The first 5 rows are patterns. Each new row is the sum of 2 different patterns, raised or lowered, with some noise. Before adding, each is slid sideways (what falls off one end comes back at the other) and multiplied by a number that may be negative. Names go in the order of the patterns.
In the rows, 128 means zero.
Known rows, each followed by the names of its patterns:
[147  98 156 155 156 117 116 145 143 156  98 158 147 119 154 151 123  97
 142 152 134 143 115 115 119 159 105 128 128 160 140 116 158 131 142 128
 102 143 117 111 127] -> (3)
[118 156  96 118 149 139 105 133  95 103 160 112 133 114  99 113 118 115
 148 157 158 110 117 123 122 159 150 140 119 155 102 148 105 121 125 152
 157 154  99 134 154] -> (0)
[107 158  97 125 128 150 142 131 126 129 113 135 136 146 158 103 119  95
 153 147 110 148  98 136 101 134 116 101 157 142 149 110 132 139 144 115
 141  99  97 155 156] -> (2)
[143 107 148 150 119 135 122 142 133 114 161 125 124 132 145 134 115  97
 116 160  98 129 149 129 124 125 139 140 110 108 132 138 156 140 143 119
 116 102 131 119 158] -> (4)
[125 108 138 159 154 127 133 156 106  98 126 159 105 149 135 135 150 130
 146 135 126 109 103 111 158  96 129 159 151 133 161 154 124 134 135 140
 145 151 121 134 145] -> (1)

New rows. What belongs after each?
[154 158 166 130 162 132 113 105 141 120 130 162 115 127 107 142 133 132
 145 104 146 133 135 103 100 158 144 131 139 159 147 123 147 129 112 109
 140 158 110 156 117] -> (2) (1)
[125 135 117 147 154 172 142 166 118 127 151 111 145 160 161 134 122 155
 147 139 151 165 140 139 162 140 165 139 132 169 135 120 152 141 169 157
 116 143 175 123 159] -> (2) (4)
[ 87 135 152 129 111 117 124 104 128 133 148 126 143  86 110 144  98  83
 131 131 142 103 116 148  77  98 120 135  91 128 134 146 142  94 154 123
 100 107 103 110 126] -> (4) (1)
[142 137 134 132 178 141 158 132 144 182 145 181 134 159 125 161 162 147
 149 118 173 160 130 142 156 146 170 159 152 125 162 129 181 153 136 109
 125 168 129 147 175] -> (2) (4)
[120 159 145 164 173 170 145 157 145 123 108 162 176 166 146 129 150 122
 129 127 187 114 175 157 150 141 128 140 168 138 111 133 114 185 127 130
 160 177 143 193 180] -> (0) (1)
[149 143 176 148 153 100 195 178 143 177 151 128 111 171 150 175 150 155
 145 142 161 104 127 171 175 142 146 158 178 171 133 116 182 135 158 169
 144 134 171 189 196] -> (3) (0)
[119 155 126 141 149 114  88 128  92  87 113 139 116 120 120  84 156  83
 111 131  85 123 123 146 106 113 119  94 109 121 154  65 144 138 122  83
 107 140 100 101  92] -> (3) (4)
[136 127 143 134 138 151 142 140 148 139 113 149 134 137 121 176 162 167
 105 118 166 116 146 107 140 131 164 134 156  95 105 175 129 156 100 133
 133 121 139 167 154] -> (3) (0)
[194 183 131 148 159 137 200 109 148 196 180 145 184 149 135 188 147 170
 160 150 141 153 164 172 165 188 164 169 157 155 203 162 147 149 199 120
 189 142 155 173 178] -> (0) (1)
[ 91 103 157 148  78 158  95 101 118 139 130 111 108 128 118 122 116 114
 134  88 120 100 153 128 107 113  84 134  85 107 117  95 145 120 129 115
  99 124 134 106 117] -> (2) (4)
[151 129 133 101  91 100 167  83 121 144 161 137 137 163 120 140 127 109
 144 129 104 126 150  96 127 147 163 133 113 141 155 123  76 143 158  97
 155 146 123 113 134] -> (3) (1)
[ 61  72 110 123  54 122  93 105 107  75 114  96 102  60 114 101 104 136
 137  79  59 103 112 123 123  92  78 104 104  89  79  88 122 120 107 139
  79 112 113  65 128] -> (3) (0)
[ 74 124 150  62  84 134  75 108 128  68  57  60 109 113  82  97  69 119
  55  54 127  81 102  84 115 104  60 120  79 133 108 117  89  98  84  80
  85  85 104  58 107] -> (3) (2)
[106 114 132  92 181 120 117 123 115 135 125 129 160 102 129 120 101 147
 139 174 135 122 129 136 160 112 160 131 146 151  98 131 125 147 122 104
 109 136 125 170 182] -> (2) (4)
[114 118 150 113 144 132 114 141 129 122 141 143 186 133 163 115 119 183
 143 176 128 188 115 167 144 107 126 142 181 157 106 131 175 118 190 142
 110 131 169  95 173] -> (0) (2)
[126 158 146  99 160  96 100 147 126 115 143  77 120 138 120 158 145 139
 112  93 139 140 161 125 123 129  78 165 159 100 115 103 148 102 139  96
  87 144 158 124 104] -> (3) (2)
[117  98 124 115  98  82 137  96 105 104  68  92 123 166 114 102 100  89
  98 127 115 110 149  90 129 103  93 129  78 119 105  99 168  96 119 131
 128 100 128  58  77] -> (3) (4)
[151 162 102 189  94 109 112 172 179 143 107 119 189 104 147 127 109 136
 159 157 129  92 118 152 143 160 138  87 151 135 133 125 153 179 101 130
 123 138 193 146 162] -> (3) (0)
[127 125 169 166 119 168 125 108 132 159 121 124 125 173 162 122 148 113
 134 127 123 154 149 118 142 126  97 169 137 138 136 119 150 136 154 128
 129 153 130 150 143] -> (3) (4)
[141 141 143 152 108 152 141 126 164 149 177 148 150 151 138 127 150 131
 132 190 167 136 153 110 161 136 149 165 144 150 138 131 161 131 164 177
 122 125 113 178 186] -> (2) (4)
[178 174 136 189 118 154 139 180 171 143 148  94 129 136 161 140 129 146
 138 157 136 125 174 144 152 163 122  97 146 150 151 170  94 154 123 195
 168 129 137 165 127] -> (0) (2)
[132 119 151 174 118 114 134 123 163 137 111 104 129 111 134 125 150 146
 115 124 117 161 125 192  90  94 132 124 172 114 152 108 168 140  92 127
  91 137 133 144 108] -> (3) (2)
[123 116 118 124 133 167 183 136 109 142 132 171 152 134 156 160 150 133
 144 112 127 143 146 127 159 113 150 153 139  93 151 106 190 149 127 142
 129 141 136 116 158] -> (3) (2)
[122 113  96  53 108 110  87 109  89 131 132 118 102 108 106  95  75  97
 106  54 124 146 107 129 109 120  99 125 119 115 118 123  86 110 121 114
 105  92 121 102 116] -> (2) (1)
[118 106  97 166 123 108 127  84  98 120 154 128 135 116 125 111 125 155
  89 126 134 121 111 105 135 119  93 118 131 146 103 129 150 154 122 121
 136 109  91 134 140] -> (3) (4)
[139 111 118 126 142 100 122 147 132 129 111 131 139 103  89 128 150 159
 130 138 131  91  77 116 133 129 144 104 141 156 112 138 116 130 109  87
 133 136  93 123 155] -> (4) (1)
[ 93  93 104  98 128  54  67 110  91 137 113  70  80 101  84 114  69  97
 103 100  64  76  84  79 140  63  81  93  55 102  83 104 101 127 132  58
  76  75 102 113 103] -> (0) (2)
[134 122 126 163 175 145 181 132 137 165 124 177 114 116 190 144 110 147
 123 122 154  96 134 155  87 126 148 125 151 161 177 133 111 116 135 176
 185 159 144 157  99] -> (0) (4)
[ 98  97  91 101  62 125  82  93  94 111 109 134  77  99 129 114 124  58
  78 121 112  62 128 103  86 108 110  90  89  76  77  96  81 114 128 145
 108 108  79 123 130] -> (0) (1)
[113 147 157 165 133 126 137 145 101 126 134 148 144 139 125 150 145 118
 127 102 115 151 150 137 133 116  92 142 137 123 108 121 113 127 110 144
 162 123 124 127 124] -> (0) (4)
[128 152 118 143 119 102  87 104 148 113 151 112 135 123 100 156 126 109
 121 144 108  90 102 151 109 113 118  97 138  96 124 163 113  75 160 153
  96 109 127 117 126] -> (3) (4)
[179  97 131  87 152 123 126 116  90 188 122 137 131 118 127 157 150 133
  88 103 148 171 131 172  79 155 139 156 122 127 145 112 115 129 148 175
 149 126 145 106 143] -> (3) (2)
[106  98 118 120  93 154  83 142 129 121  90  94 113 170 124  76 152 103
 135 127 109 117 131 109 160 156  94 126  99 123 135 141 141 151 103 106
  76 126 146 110 112] -> (0) (4)
[129 110 102 151 168 103 140 122 112 145 159 145  87 123 119 162  72 120
 160 103 122 114 140 166  97 119 152 139 141 173 120  96  94 112 145 103
 144 118 139 123 136] -> (3) (4)
[180 140 190 154 135 166 145 146 166 155 150 151 157 165 162 114 183 113
 163 149 150 125 166 181 190 140 165 144 142 172 151 198 159 219 111 157
 157 136 188 175 214] -> (0) (2)
[160 145 118 122 118 147 131 141 141 109 139 126 140 111  87 143 162 122
 118 149 140 141 120 147 123  96 130 153 123 173 123 142 123 137 119 135
 125 154 130 120 153] -> (2) (4)
[141 126  93  93 148 110 173 121 131  83 101 143 110 110 143 114 124  99
  97 159 105 152 110 106 125 105 158 146 153  95 162 144  83 115 109 140
 114 107 128 153 110] -> (2) (4)
[128  89  79  73 127 115  86 107 116 123  64  76 120  91  72 139 164 107
  68 135  83 118 117 101  93 112 110 118 109 130 141  66 140 102  86 109
 100  93 102 121  96] -> (3) (1)
[ 64  82  93  82  91  56  81  86  70  99 108  49  45  58 104  92  68  75
  41  72  73  64  62  52 114  89  80  80  79  87  84  44  90  47  36  90
 104  36 112  68  89] -> (3) (2)
[147 158 177 111  97 122 157 153 133 167  91 197 154 124 104 155 157 145
 163 104 161 166 143 183 173 159 136 155  94  94 137 165 162 134 105  99
 164 125 107 178 106] -> (3) (0)
[ 96  79 175  75 135 139 105  92 123 160 119 107 137 110 135 130 117 120
 162 154 108  87 136 125 126 120 138 126 166 139 118 139 114 127 156  96
  94 112 133 166 140] -> (3) (2)
[146 125 142  99 143 135  88 111 120 114 144 132 132 124 102 160 157 122
  77 161 109 137 144 137 102  90 133 139 125 146 112 109 103 121 124 131
 151 129 117 124 129] -> (3) (2)
[113  92  80  75  96  80 125  69 143 133 107  64  95  67 128  93  69 111
  70 129 113  97 109 135  82 158 128  56 106  99  95 113 121 111 109  80
  71  59 126 112 102] -> (0) (1)
[145 111 119 125 110 124 115 135 108 101 145 100  90 117 147 132 100  89
 116 115  62 105 145  92 120 114 126 134  95 108 117 111 114  96 108 125
  75  90 133 119 134] -> (4) (1)
[115 139 178 132 153 175 144 121 163 148 161 160 103 160 158 131 185 186
 165 114 153 164 148 183 154 145 135 194 109 165 130 170 156 157 194 169
 139 151 147 152 160] -> (3) (0)
[105 156 127 124  89 132 146  95 136 137 130 140 108 146 149 117 136 185
 117  91 128 134 142 114 106 110 150 104 121 157 134 126 119 186 122  92
 117 120 124 133 146] -> (3) (1)
[169 136 135 161 125 182 114 113 156 150 138 166 190 164 140 152 143 148
 156 128 168 156 125 179 157 161 135 138 148 166 134 154 134 137 160 114
 143 142 174 166 131] -> (3) (2)
[120  86  90 112  74 137 132  85  77 110 106 134 110  99 145 108  98 154
 105 111 115  77  83  73 124 119 128 131  95  70 125 113  67 112  88 106
  99 117  85  78  78] -> (0) (1)
[126 109 100 115 106 122 111 116  81  75  77 109  94 112 157 107  94 152
 114 128 107 132 112 128 144  78 101 105 115  84 104 122 139  97 133 155
  64  50 116 115 109] -> (2) (1)
[128 102 139  95  93 162 133 108 116 135 120 109 118 123  95 115 126 124
 126 139 153 138 163  95 133 108 102 103 113 131 112 112 138 135 108 124
  96 103 115 146 133] -> (4) (1)
[144  98 148 185 118 147 107 120 170 161 128 122 128 116 169  97 131 139
  90 127 120 130 178 150 175 137 132 117 161 144 137 127 145 173 104 142
  97 154 118 143 174] -> (3) (0)
[151 180 207 177 169 138 170 159 119 139 193 138 184 152 162 190 131 176
 167 156 130 137 160 209 144 130 213 177 146 180 184 160 156 153 184 192
 175 146 142 163 144] -> (4) (1)
[182 149 159 192 114 124 126 162 171 149 124 123 182 116 104 158 150 148
 145 170 159 104 111 127 184 130 172 119 167 164 146 134 139 150  97 113
 115 170 130 134 184] -> (3) (1)
[150 165 152 137 156 158 139  81 132 163 138 159 160 101  90 134 158 114
 170 104 146 132 160  93 109 109 186 137 101 166 108 172 144  93 135 145
 120 162 172  81 170] -> (3) (0)
[ 81  94  94  88  52  44  71 112  76  93 120  92  74  87 104  69 113  97
  73 111 119  68  91  92  89  69  79 137 101  80  90 115  67  45  54  98
  86  73  87 105  96] -> (4) (1)
[174 112 140 160 173 151 184 128 145 163 135 181 133 117 154 145 154 161
 179 194 116 154 158 152 169 170 179 175 191 114 198 142 140 153 181 181
 172 127 177 196 144] -> (0) (4)
[164 123 159 137 129 132 147 143 187 131 177 144 117 183 103 158 157 176
 119 159 140  97 159 114 165 127 111 117 146 121 183 193 145 105 152 114
 164 170 160 136 124] -> (0) (2)
[119 133 114 121 132 139 145 112 103 107 128 125 136 166 109 109 142 121
 159 109 130 125 145 169 113 126 106 131 103 122 110 160 130 129 163 126
 103 147 101 159 135] -> (2) (4)
[118 145 113  82 128 100 116 154 116 117  97  73 108 103 129 148 127 155
 121 103 116 106 154 142 115 134 134  93 138 111 112 106 115 135 159  71
 121 155 109 138  92] -> (0) (4)
[123 105 106 145 122 133  94 117  91 123 102  87 154  62 116 107 118 101
  92 145 133 113  82 118 130 143 111 131  82  75 111 136  90 159 102  94
 131 145 115 117 106] -> (2) (4)
[113 150 151 159 137 131 164 143 159 104 154 132 125 102 153 126 109 150
 104 168 107 101 136 110 115 160 182 149 109 128 122 144 172 161 122 149
 157 122 126 111 144] -> (3) (0)
[139  91 162 135  93 114 113  83 141 101 106 125  80 171 120  92 110 150
 116 125 103  76 156  78 125 161 124 115 118 109 102  73 109 128 125 144
 101 111  95 111  62] -> (0) (4)
[ 44 113  81  98  73  81  61  45 109 118  86 140  77  60 118 110  79  72
  83  59  54  97  94 102 108  51  61  62 106  92  72 124  53  71  41  99
  72  38 138 129 111] -> (2) (1)
[144 164 156 115 105 107 111 177 115 142 149 169 120 171 139 125 134 152
 162 162 131 129 152 139 146  92 135 170 163 115 136 133  92 123 120 162
  99 131 125 131 141] -> (0) (1)
[108 134 137 127 180 145 160 106 131 161 134 116 153 112 123 149 158 134
 140 118 139 137 141 148 148 157 148 101 164 144 135 162 123 131 106 147
 165 139 151 109 122] -> (2) (4)
[100 147 163 164 147 131 175 157 136 125 132 158 163 143 157 147 110 138
 163 152 162 150 136 167 182 115 166 146 148 163 146 168 119 148 159 163
 163 124 105 121 192] -> (3) (4)
[143  90 148 190 128 116 133 137 162 137 134 117 172 164 152 122 120 141
  88 137 118 168 179 105 170 176 132 126 163 124 116 103 180 149 120 130
 127 174 104  97 138] -> (3) (4)
[108 146 182 164 142 171 141 110 121 156 150 152 159 107 125 140 143  99
 159 147 172 140 141 144  94  94 155 154  97 159 120 164 161 123 143 153
 129 146 133  97 170] -> (0) (1)
[111 124  92  94  69 112  54  83  98  96  87  85 135 101  68  97  78 115
 111  93  96 113  95  97  84  91  93  51  83 104  70 113  96 103 103  96
  88 126  61  62  77] -> (3) (4)
[139 129 114 115 139  91 145 133 172 119 107 160 118 159 124 125 136 127
 134 106 130  95 156 146 142 108 128 129 160 168  86 131 159 100 166 144
 123  92 129 143 134] -> (3) (2)
[121 134  93 110  88 151 127  93  95 152 126 146 132  70 125  98 136 149
 148 124 137  77  79 101 118 112 127 116  93  86 103 133  65 140  99 137
 111 114 105 112 102] -> (0) (4)
[153 169 140 127 183 137 139 129 154 151 154 146 130 182 153 141 145 127
 144 160 159 161 163 154 129 180 153 162 133 158 160 147 132 152 180 154
 170 132 181 176 129] -> (3) (1)
[132  75 119 173  90 150 125 118 137 130 122 142  89  88 151 119 156 123
 118 104 106  90 144 141 178 124  95 139 142 140 149 129 133 146  92 170
 105 117 128 159 150] -> (0) (4)
[117  71 127 142  89 100 129 134 125 140 150 106 115 105  98 153 142 138
  96 110 129  83 149 132 159 110 131 161  72  82  98 156  93 123 109 132
 122 140 156  97  91] -> (2) (1)
[ 84  87 100  96  87 121 116  97  82  72  99  94  82  75 104 112  95  98
 103 105  67 121  81  83  70 102 117 107  98  61 138  77  71 103  84  83
  96 112 103  98  94] -> (3) (4)
[ 94  91 165 104 133 121 119 139 138  95 180 161 140  95 118 101 107 163
 149 140 114 143  90 157 106 113 135 172 154 131  82 139 151 104 177 124
 124 125 162  95 133] -> (0) (1)
[ 82 129 103 111 122  95 107  92  91 135 131 156 109  80 152 100 112  96
 129  86 104 140  93 102  92 117  97 111 104 112 109 153 129  74  80 131
  92 116 134 139 104] -> (2) (1)
[134 125 117 120 130 142 138 161 126  83 174 150  92 132 104  98 109 148
 137 124 117 114 101 145 130 128 151 131 113  80 123 142 114 121 128 163
 114 108 140  94 141] -> (2) (1)
[201 157 138 123 152 154 140 177 198 157 130 163 119 175 162 170 142 129
 169 148 202 173 191 132 192 181 116 130 139 146 138 152 143 168 137 169
 168 147 134 163 138] -> (2) (1)
[176 160 152 166 123 134 115 138 167 161 159 119 180 143 103 128 117 153
 129 194 138 127 162 132 176 162 154  99 145 132 175  86 135 192 139 148
 163 169 168 136 161] -> (3) (1)
